All rows are made from the same 7 directions, up to rounding. Whole rows:
(in the rows, 128 means zero)
[[124 129 107 125 118 125 115 120 142 101 148 118 142 100 143]
 [154 152 140 154 122 166 109  85 120  78 118 148 134 123  87]
 [ 98 125 122 102 161 102 134 137 157 139 143 111 156 131 166]
 [ 75 124 158 130 136 113 145 122 167 194 117 112 169 154 138]
 [129 119 154 161  67  71 107 148 149 198 125 115 113 147  70]
 [121 148  88 111  59 132 142  75  92  99  96 149  65 111 122]
 [145 112  77 132 107 148 118 142 124  86 168 117 137  65 175]
 [ 95 128 183 114 201 131 119 132 162 138 129 109 183 161 119]
 [172 164  91 172 114  82 147 111 159 159 132 170 134 145 143]]

Rows cut short, each followed by the rest of it:
[149 163 128 150 110 110 100  83 150  94]	[129 143 134 129  85]
[143 133 121 117 165 209 130 104  92  45]	[125 142 134 102 145]
[153 136 139 188 105 175 142 110 124 149]	[114 155 147 128 115]
[165  87 115 134 157 122 108 213 128 125]	[183 103 143  97 159]
[ 61 121 144  83 106 118 143 108 119 154]	[ 94 108 103 144 123]
[ 86 137 169  90 171  83  97 119 168 122]	[131  98 155 158  97]
[168 145 109 148 148  69 117 147 165 139]	[158 140 145 139 133]
[104 118 126 159  77 121 147 127 148 196]	[122 123 142 125 139]
[120 138 198 124 181 108 124 134 138 166]	[100 132 134 199  72]
[ 88 112 147 124 106 197 158 107  93 143]	[ 91 127 120 124 135]
[ 86  94 108 135  49 158 117 124 129 129]	[144  90 138  63 147]
[149 106 146 168 126 153  84 155 151 108]	[171 102 178  90 110]
[119  89 177 111 167 174 155 183  76 171]	[100 121 104 161 124]
[120 116 140  63 193 105  96 159 121  71]	[149  98 119 130 124]
[ 93 140 161 147  94 130 152  91 136 190]	[ 83 140 127 165  99]
[139 155 144 118 217 110 150 127 149 138]	[121 153 156 181 145]
[ 99 118 150 108 128 152 135 122 108 131]	[106 119 116 136 117]
[ 81 113 152 105  95  81 103 134 149 158]	[127  89 120 134  96]
[160 161 129 193  98 140 136  84 146 145]	[114 167 147 139 103]
[171 134 111 132 121  57 110 162 135 139]	[147 135  96 141 109]
[173 172 133 120 164 159 143  82  80  70]	[ 85 184  82 166  93]
[159 145 106 153  74  74  71 112 161  91]	[162 119 127  97  83]
[133 149 152 182 142 187 140  85 151 133]	[117 151 190 134 125]
[ 83 107 151 148 119 138 105 131 181 151]	[157  85 203 101 137]
[102  86 136 130  61  96 127 175 120 202]	[127  96  96 122 116]
[161 147 116 158 124 106  63 110 179  60]	[181 115 177  88 101]
[141 126 121 125 109 180 160 117  66 119]	[ 91 155  77 130 128]
[188 160 106 175 106  92 126 116 141 137]	[131 168 116 142 106]
[139 120 103 144 113 128 141 143 130 145]	[140 132 132 112 158]
[128 145 156 155 142 122 155 116 142 186]	[100 153 141 176 115]
[201 139  98 175  78 152 134 124  83 111]	[119 171  78 114 106]
[ 79 118 163 127  91 144 140 108 122 173]	[ 92 116 121 144 103]
[169  97  93 128 125 116 160 202  87 169]	[138 139  80 125 172]
[181 134 100 167 109 125 159 146 107 163]	[121 168  99 138 142]
[ 67 128 128 103 116 133 185 104 121 189]	[ 84 134 116 155 165]
[169 115 139 147 160 115 100 177 140 123]	[163 119 148 125 117]
[135 161  93 173  75  97 150  84 165 168]	[122 158 142 130 142]
[187 130 148 169 177 125 117 167 141 138]	[150 144 156 148 114]
[ 85  99 144 103  84 128 118 138 111 144]	[118  94 101 116 109]
[174 127  86 144 101 156 135 132  92  94]	[135 150  97  95 145]
[140 107 183 149 126 155  83 150 120 115]	[135 105 137 125  61]
[105 143 152 150  68  98  94  87 162 139]	[121 114 137 129  66]
[138 148  51  92 140 132 156 104 111  68]	[136 151 107  97 202]
[102 117 108  82 117 135 159 130  85 130]	[102 129  76 129 155]
[124 122 170 184  83 177 144 112 116 185]	[ 93 142 134 144  89]
